The rows of a group lie close to one hidden flat surface of 9 dimensions, which passes through zero. Surfaces can cross.
Some rows, each with its group after it:
[ -2.7   1.7 -13.6  -6.6  -7.0   9.3  -4.2  16.8   9.1  15.1  27.7  -3.8
  -4.7] | J_91
[ -5.8 -10.9   2.3  33.7 -34.1  -1.6 -20.0  42.0  20.7 -26.4  12.1 -24.2
 -25.8] | J_91
[-11.6   8.2   3.1  36.5  -7.6 -34.6  -3.6  26.0 -27.1 -15.0 -40.5 -32.8
 -26.2] | J_91
[ 33.7   1.2   0.7 -15.0  18.1  34.6  -4.0  -2.0   8.8 -17.5  15.9  31.3
   5.4] | J_91
[ -8.5  24.5  -9.6  10.4 -13.9 -56.0  -8.3  -9.7 -34.6  -8.6  -0.8  14.3
  35.6] | J_218
[-17.8   3.7   1.7   7.8  -5.1  -7.6   6.8  -6.1  -2.4 -31.5  -4.8  -7.4
 -14.9] | J_212
[-10.5  12.9  10.7  13.3  -5.7 -10.0 -20.1  -4.4 -15.3  -1.5  11.3 -43.9
  17.1] | J_218
[ -1.3  -8.8  29.7  10.7 -21.9   3.5 -30.0  13.6 -10.2  -8.7 -29.9 -23.3
  15.9] | J_91
[-12.7 -14.3  17.6  19.0  11.8  65.9  -8.8 -13.0   9.5 -33.2  19.9 -12.1
   7.2] | J_218
[ 12.0 -33.1   2.6  20.1   7.7  35.0  -0.9  -1.8  26.0  33.9   8.6 -15.5
  23.8] | J_212
[-25.9  -5.3  -4.0   8.4  -8.4 -11.6 -18.1   1.0   2.0  17.7  -0.6 -27.5
  10.6] | J_212
[ -9.8  -6.3 -11.4 -27.8  26.1   3.5  55.4 -24.3 -34.3  11.4 -44.2  30.1
  -2.9] | J_580
[ -8.2  12.1  -7.5  26.1 -29.1 -13.6   3.7  20.7  15.3 -41.0  19.6  22.4
 -20.4] | J_91
[  9.1 -10.7   5.1  44.9  -1.3  26.3  -9.8  -3.3  18.9 -35.7   9.3  21.5
  21.7] | J_212
[ 23.4 -21.1  -2.1 -17.7   9.4  26.2  14.0  -5.7  19.2  44.4  11.6  18.5
  16.3] | J_212
[-21.7  24.6  13.5 -35.3  -5.6   6.4 -14.4 -21.9  18.5   0.6  47.5 -29.8
  -6.8] | J_131
[ -4.3  -7.2  -7.0   6.6   7.8 -11.9  31.9  -8.7  -9.8  16.8 -12.2   5.1
  -3.1] | J_938
[-15.8 -13.5  -1.4   5.2   5.8   6.9  -5.4  -7.1 -12.0 -16.1 -14.0 -20.7
  10.5] | J_218
[ 15.3  10.3  20.1   3.9  -0.5 -35.3 -34.7 -15.8  12.0 -14.3  12.7   3.6
   6.1] | J_580
[ -4.5 -10.3  -3.4  -8.1   6.4   5.2   9.9  -4.7   4.3  -6.4 -12.4   7.2
  -7.6] | J_938
[ 22.8  19.6  10.8  34.1 -16.7 -37.1 -32.2  25.2  -2.9  -0.7  10.0   1.4
  -1.6] | J_131
[ 19.9  -5.4   2.9 -25.3  -0.2  25.1  32.0   7.2 -13.2  31.0 -17.8  29.6
   7.1] | J_131
[-11.2 -11.2  -9.4 -12.5 -20.8 -15.2 -20.8   2.8  33.4  -1.9  35.1  -4.8
  -4.6] | J_212
[ 11.8  -5.6 -12.3 -11.8   5.2 -21.9 -13.9  -2.2  -9.2 -11.3  17.1   6.1
  10.5] | J_938
[  2.4  -1.5  -1.4  -6.3  22.3 -13.3  16.9 -17.1  -4.9   4.8   6.6   1.9
 -15.1] | J_580
[-25.4 -17.0  -6.1 -20.3 -39.5  -1.3  -7.6  16.2  20.9  20.7  40.2  -0.6
  -1.5] | J_580
[  3.2  10.7  -8.4  20.6 -22.7 -29.5 -17.3  35.4  18.5  13.5  11.5  -1.8
 -29.9] | J_938
[ 21.5 -11.2  -1.0  -3.1   6.4  14.9  20.7 -11.1 -12.8  22.7  21.4  10.2
  32.9] | J_938
[ 23.9  -4.9  -7.4  22.1  20.8 -24.5  22.7  10.6 -13.3   0.5 -35.1   1.5
 -24.8] | J_91
[ -6.0 -25.1   6.1 -47.5 -17.7  25.7 -16.6  22.6 -15.4  20.3  -8.0 -11.1
   4.5] | J_580
[  7.0  22.3  -1.3 -18.7   5.8  -3.4  -9.9   3.5   7.0   7.8  33.6 -14.5
 -15.9] | J_131
[ -0.8   5.1   2.9  -8.3   3.9  -5.7   5.4 -11.3  -3.0   3.0   3.5  13.7
   1.1] | J_580
[  0.6 -18.7 -17.2  34.5  -8.7 -36.2   6.7  25.3   6.9  21.9  -8.5 -10.2
 -15.2] | J_212
[ -4.7 -11.9  -2.2  17.8 -25.6 -18.7   2.6  13.3  -1.3   1.2 -16.4  24.5
  12.1] | J_131
[ 15.6  -7.5  -0.1 -15.2  -2.1  -5.5  -5.0 -18.2   9.1  -6.3  21.4  21.7
  34.0] | J_218
[  7.4   2.8 -10.1 -11.4  35.1  18.2  -6.8   0.5  -9.3  28.1  16.0 -40.8
 -10.9] | J_91
[  2.6  28.2   9.6   7.4 -23.8  -3.9 -12.2  -6.6  10.6   2.5  39.3  20.6
  31.0] | J_938
[-16.2  11.2  16.0  -9.6 -22.9  32.8 -21.2  -9.1  30.3 -17.8   0.6  11.1
  14.3] | J_938
[ -7.1 -22.1  -2.1   0.3 -19.7  19.0  17.1  12.1  10.3  27.2  20.8  -6.0
   6.1] | J_938
[-27.2  -2.2  -3.8  22.8  -7.4   3.2   3.4  -5.9  -3.8 -21.6 -44.6 -13.4
  14.2] | J_580
[-19.9 -55.2 -30.0  34.3 -10.2  -8.8   3.3   1.6  28.1 -27.9 -11.7  21.6
  10.3] | J_131
[-16.6   2.0  -2.6 -12.0   2.2 -14.9  -8.0  -9.0  -8.6 -14.2 -11.8  -8.4
  -0.7] | J_212
[  1.4 -47.2 -10.5 -30.3   8.4   9.0  29.3  -4.9  25.7  54.4  -3.2 -21.2
 -13.4] | J_212
[-22.8  -7.9 -20.6  -5.8  19.2 -32.2  18.8 -32.1  13.7  19.5  11.5  -7.4
  -4.4] | J_91
[  7.4  -9.7   8.1  -0.1  -4.2  14.6  13.2 -14.5  16.4   4.4   9.9  15.0
  12.4] | J_91
[ 16.8 -22.1  -4.6 -29.4 -16.2  37.5 -23.8  26.2  15.9  -8.3  31.6  14.7
   4.2] | J_938
[ 26.5  -5.2   3.3 -28.9  36.4 -15.8  14.7 -26.1  -8.0   6.4   0.5  25.8
 -10.8] | J_580
[  8.6  -1.6  -7.7   2.5  -7.8 -19.9   2.7  11.6 -26.5  16.7 -13.1  -3.2
  19.9] | J_218
[ -2.4  14.9  18.3  -0.9 -13.2  35.4  -8.6   0.8  10.6  -2.5  29.5   2.4
   3.5] | J_938
[-37.0 -19.5  -6.9  16.0 -20.1 -16.0   8.5  -1.8  17.7 -57.0  -0.8 -18.1
 -29.7] | J_212
[-13.2  14.3  -6.1 -15.3   5.2 -25.7  19.0  -8.4 -21.0   3.9 -38.0  13.1
  -5.1] | J_218
[ 21.3   7.0  -0.8 -25.5   6.3  34.2   2.2  17.6 -17.6   9.6 -11.6  12.4
   3.2] | J_131
[-20.5 -11.2   3.9  -4.9 -59.7  11.4   0.3  34.5   7.1  32.9   4.5   8.3
  14.9] | J_131
[ -4.3 -13.0  -9.1 -20.4 -12.8  -0.1 -17.4   8.1  18.4 -11.1   4.0  12.0
  -3.6] | J_218
[-20.1  28.7  -1.2  -4.1 -23.4   1.6  11.1  -9.5  -9.7  -9.5  12.6  43.2
  22.8] | J_131
[ 25.9 -20.7  -7.0   6.7  19.4  13.0 -11.8   2.5  12.1 -25.3   4.0  25.2
  -4.5] | J_218
[ 16.7  30.6  -6.2  30.4  12.6  19.6  -0.1  15.3  -5.4 -11.2  15.2  -1.8
  -5.9] | J_580
[ 17.3  14.6   2.6 -11.6   4.1  11.3  14.0  -9.7 -21.7  -3.2  -8.3  36.8
  27.4] | J_218
[ -5.0  33.2  -4.9 -21.3  26.3  18.0   9.5 -33.9  -1.4 -19.1  30.6   9.1
   0.7] | J_131
[ -1.8  29.8 -16.4  -5.9   2.4  22.0  29.7  10.4 -31.5  -3.5 -12.2  38.6
   6.4] | J_580

New rows, each followed by its group:
[-15.6  -0.3 -44.9  31.7  27.1  -3.5   9.8  17.2 -18.2 -16.3  -8.9 -13.2
 -21.5] | J_131
[ -6.6  25.1   1.6  -0.1  14.4  35.5  19.1  11.6 -44.8   8.8 -20.7 -14.8
  -3.3] | J_580
[ 27.4   5.0 -20.1 -34.6  12.1   9.2 -18.1  17.1  -1.3 -19.5  22.0  36.6
 -10.5] | J_580
[  2.0  -0.3   7.9   7.9  13.5  -0.4   4.5 -16.4 -11.0   2.2  -0.8 -24.3
  17.1] | J_218
[  7.9  -9.1   0.4 -15.1 -12.1 -17.0 -15.3  -3.0  13.9   5.5   2.8  27.7
  16.6] | J_91
[  6.0 -18.5  -6.3   9.3  -2.5  13.0  -9.2   5.1  12.4  32.1  -0.6   7.5
  25.7] | J_212
[ -8.4  -4.9  15.7  -6.4  -5.3  -5.8   0.8 -20.2   2.7  -3.8  -5.0  -2.7
   8.5] | J_131
[ 14.3  21.7  -8.7  36.4  -6.7 -21.0 -32.8  23.3 -14.0   0.0  -7.1  23.9
  21.9] | J_212
[ -2.3  30.1   1.4  -5.5  11.1  -8.6   9.5 -11.4 -23.1 -18.3  -7.7  25.5
  -8.3] | J_938
[ 27.0   1.9 -28.8  14.6  58.2  -4.0  12.6 -10.6   2.1 -16.0   9.1   2.7
 -25.6] | J_131
[ 20.8 -16.1   3.1  30.1  33.8  25.3  39.0  -5.7  -0.6  10.3 -10.1  13.1
 -17.6] | J_218
[ 23.7 -11.7  -8.4 -30.2 -16.2   2.7  -5.7  37.7   4.0 -18.3   5.2  17.4
 -30.5] | J_212
[ 15.5  37.4 -17.1  57.7  -2.2 -15.8  40.0   8.7  -1.1   4.3  -6.4  40.3
   2.0] | J_580
[  9.3 -21.8  -5.9 -12.2  14.1  14.9   1.9   3.8  11.3  -8.0   2.8  -2.9
 -19.1] | J_938
[-11.5 -43.4 -14.5 -22.3   4.8 -20.7  39.4 -30.3  47.9 -16.0  16.4   1.7
 -38.7] | J_212
[-15.4   1.8 -13.6   6.1  -1.4   7.3  -8.8  -0.9   7.9 -29.4   0.3  -6.6
   1.9] | J_580
[-23.6   6.8   9.2 -15.5 -12.6  32.4   5.6   1.0 -11.9  -5.7 -30.6  10.1
   6.0] | J_938
[ 14.7 -18.2  27.3 -13.8  -4.5  -7.2  22.9 -27.1  26.9  32.4   6.0  -3.7
  -1.1] | J_131
[-18.9 -15.5  -9.1 -17.9  15.5  -2.8  30.1 -32.4 -10.0 -15.1  11.6   9.8
   5.3] | J_938
[ 10.2  -7.9  -6.3  51.9   5.8  -4.8   0.8   2.1   3.9 -11.0 -15.2  15.5
  12.8] | J_212
[-17.8 -23.6 -10.2 -21.2 -19.4  20.7  16.4   6.2  -1.7   5.1  10.3  12.4
   6.0] | J_938
[-12.0 -42.2 -10.0 -22.8  12.3 -10.4   4.0 -21.3  27.3 -25.2  -6.1 -18.7
 -21.4] | J_212
[ 22.2  -7.5 -13.9  22.7   1.1   6.7  -6.1   8.6  25.0 -21.5   0.8  14.5
   4.2] | J_580
[ 28.4 -20.9 -23.3 -27.0   6.0   3.5   3.3  40.4 -19.9  -2.7  33.0  18.4
 -28.2] | J_938
[-15.6  -8.8   2.0 -21.1 -24.7  18.3 -35.2  -9.6  12.6 -19.9  21.6   1.2
  46.7] | J_938
[ 17.3  -2.5  -7.1  11.4  -4.8 -16.8  -4.8  20.1   4.9  60.2  14.8  -2.7
   5.7] | J_212
[ 22.4 -52.9 -23.8  -4.7   5.2  37.4  14.2  38.6 -17.6   5.1 -60.9  28.0
   7.8] | J_131
[ -5.0  -1.6   4.7   1.7  18.0  15.4   9.2 -15.3  19.8 -17.4  -3.0   9.0
 -27.0] | J_218
[ 11.7  15.2  -1.2 -10.2  -8.5 -12.3   3.6  -3.1  14.2 -17.4  34.6  27.2
 -13.3] | J_212
[  5.9  -3.5  37.5 -10.0 -21.5  12.4 -16.6  -8.0   3.8  22.3  11.8  -4.0
  26.1] | J_580
[  8.1 -16.3   3.6  -7.5  39.9   3.8  10.2 -50.6 -19.5  -6.3 -31.3 -17.8
  41.0] | J_938
[  0.9  -0.6  -1.6 -33.3   2.7  25.7  -3.0  -1.4  -6.6  -4.1  14.9  10.7
   3.4] | J_580
[ 33.2 -13.7   0.8   3.2  20.0   3.3 -19.1   1.9   7.2   2.9   1.3 -16.5
   4.3] | J_938
[-21.2  14.7  17.0  -9.7 -11.6 -19.5  -2.1 -11.9 -20.4   7.3  -7.2  -1.4
  10.0] | J_580
[ 24.1  16.7  15.3   7.8   4.5 -11.8   5.7  -1.3 -12.7  20.4  -4.9  16.3
  12.9] | J_91
[-12.2  -3.1  -5.5  -4.5   2.2 -10.4   4.7  -2.1   8.8 -15.8  20.9   3.0
 -30.6] | J_938
[  1.8  -8.4  -1.8   6.1 -14.2 -18.1 -12.5  19.7  -8.7   2.9 -37.7  -3.4
   3.4] | J_580
[ 10.0   0.8   7.3 -33.3   7.1  23.1  -8.9   7.6 -12.8  -9.8  -4.7  -3.6
  -4.5] | J_212
[ 28.3 -27.6  -8.9  -3.6   2.8   2.0   2.9 -15.6 -33.0  -8.6  -2.3  29.1
  80.1] | J_218
[ -2.5  28.3 -11.7  -7.6   7.6  24.4 -13.2  17.0 -26.0 -29.9  -9.7   6.3
   0.3] | J_580
[ 31.7  -0.4  40.0  36.2 -10.4  -7.0 -44.5  23.4   1.7 -14.0  -6.4 -40.6
  -2.4] | J_91
[ 32.8  -3.4  -5.8 -72.9  38.1 -19.0 -23.6 -31.7  20.0   3.4  21.2  11.4
  -9.2] | J_212
[  7.8 -21.3 -13.2  23.0 -16.0 -33.1  22.9  -1.2   5.4  54.9 -51.4  10.7
  43.5] | J_938
[ 22.1  18.7  12.7  14.6 -28.9  39.8  -8.8  20.1   9.4  -5.1  42.3  33.6
  18.8] | J_212
[-11.0  -3.6  -2.2 -12.8 -15.6   8.8  -6.6  -6.1   6.9  -6.2   3.0  15.0
  22.7] | J_938
[-10.3 -32.6   0.0 -20.9   5.1  19.3 -36.4   2.2  28.6 -32.3 -16.3 -29.6
 -15.3] | J_938
[-17.6  26.0  19.9 -25.4   5.1  14.9  31.5 -36.5  -8.9  13.9 -12.5  -1.0
   8.1] | J_218
[ -4.2 -42.9   6.7  36.8 -13.2   2.9   0.3  17.4  19.3  18.7 -10.9 -42.0
  -2.0] | J_131
[-19.8   8.4   0.7  17.9  -0.9 -19.8   8.4  -2.6  19.8  -5.5 -10.4  -2.5
 -38.5] | J_938
[ 14.8 -28.2  37.7  36.8 -34.4  20.5 -24.2  22.9  30.4  10.0  12.2 -42.4
   6.3] | J_91
[  0.1  10.4   5.9   1.8  -0.1   2.4   2.0 -33.8 -18.5  -0.8  43.3  -2.3
  58.6] | J_938
[  7.8   4.0  -1.5  50.0  14.0 -14.1 -14.4  -7.5  -6.6 -22.5 -22.3  11.3
  16.5] | J_212
[ -6.6  10.2 -13.5  -3.7   0.9  31.9   2.0  15.7  -2.9 -26.8  12.8  -0.7
 -14.0] | J_91
[ -1.2 -40.7  -5.8 -23.5  16.0   1.2  17.8 -25.2  32.7  61.1  11.7 -20.3
   4.6] | J_212
[  5.2   4.6 -12.8   2.3  -3.5   9.8   5.5  28.8  -6.8  20.5  20.0 -11.0
 -18.7] | J_580
[-40.2   4.5   7.7  -2.9 -14.4   6.0 -29.3   2.3  12.2 -23.5 -39.9 -28.3
  -7.3] | J_938
[13.2 -4.8  3.8 -3.8 -9.2 20.9  8.6 22.5  0.1 13.6  5.9 -4.5 -6.8] | J_212
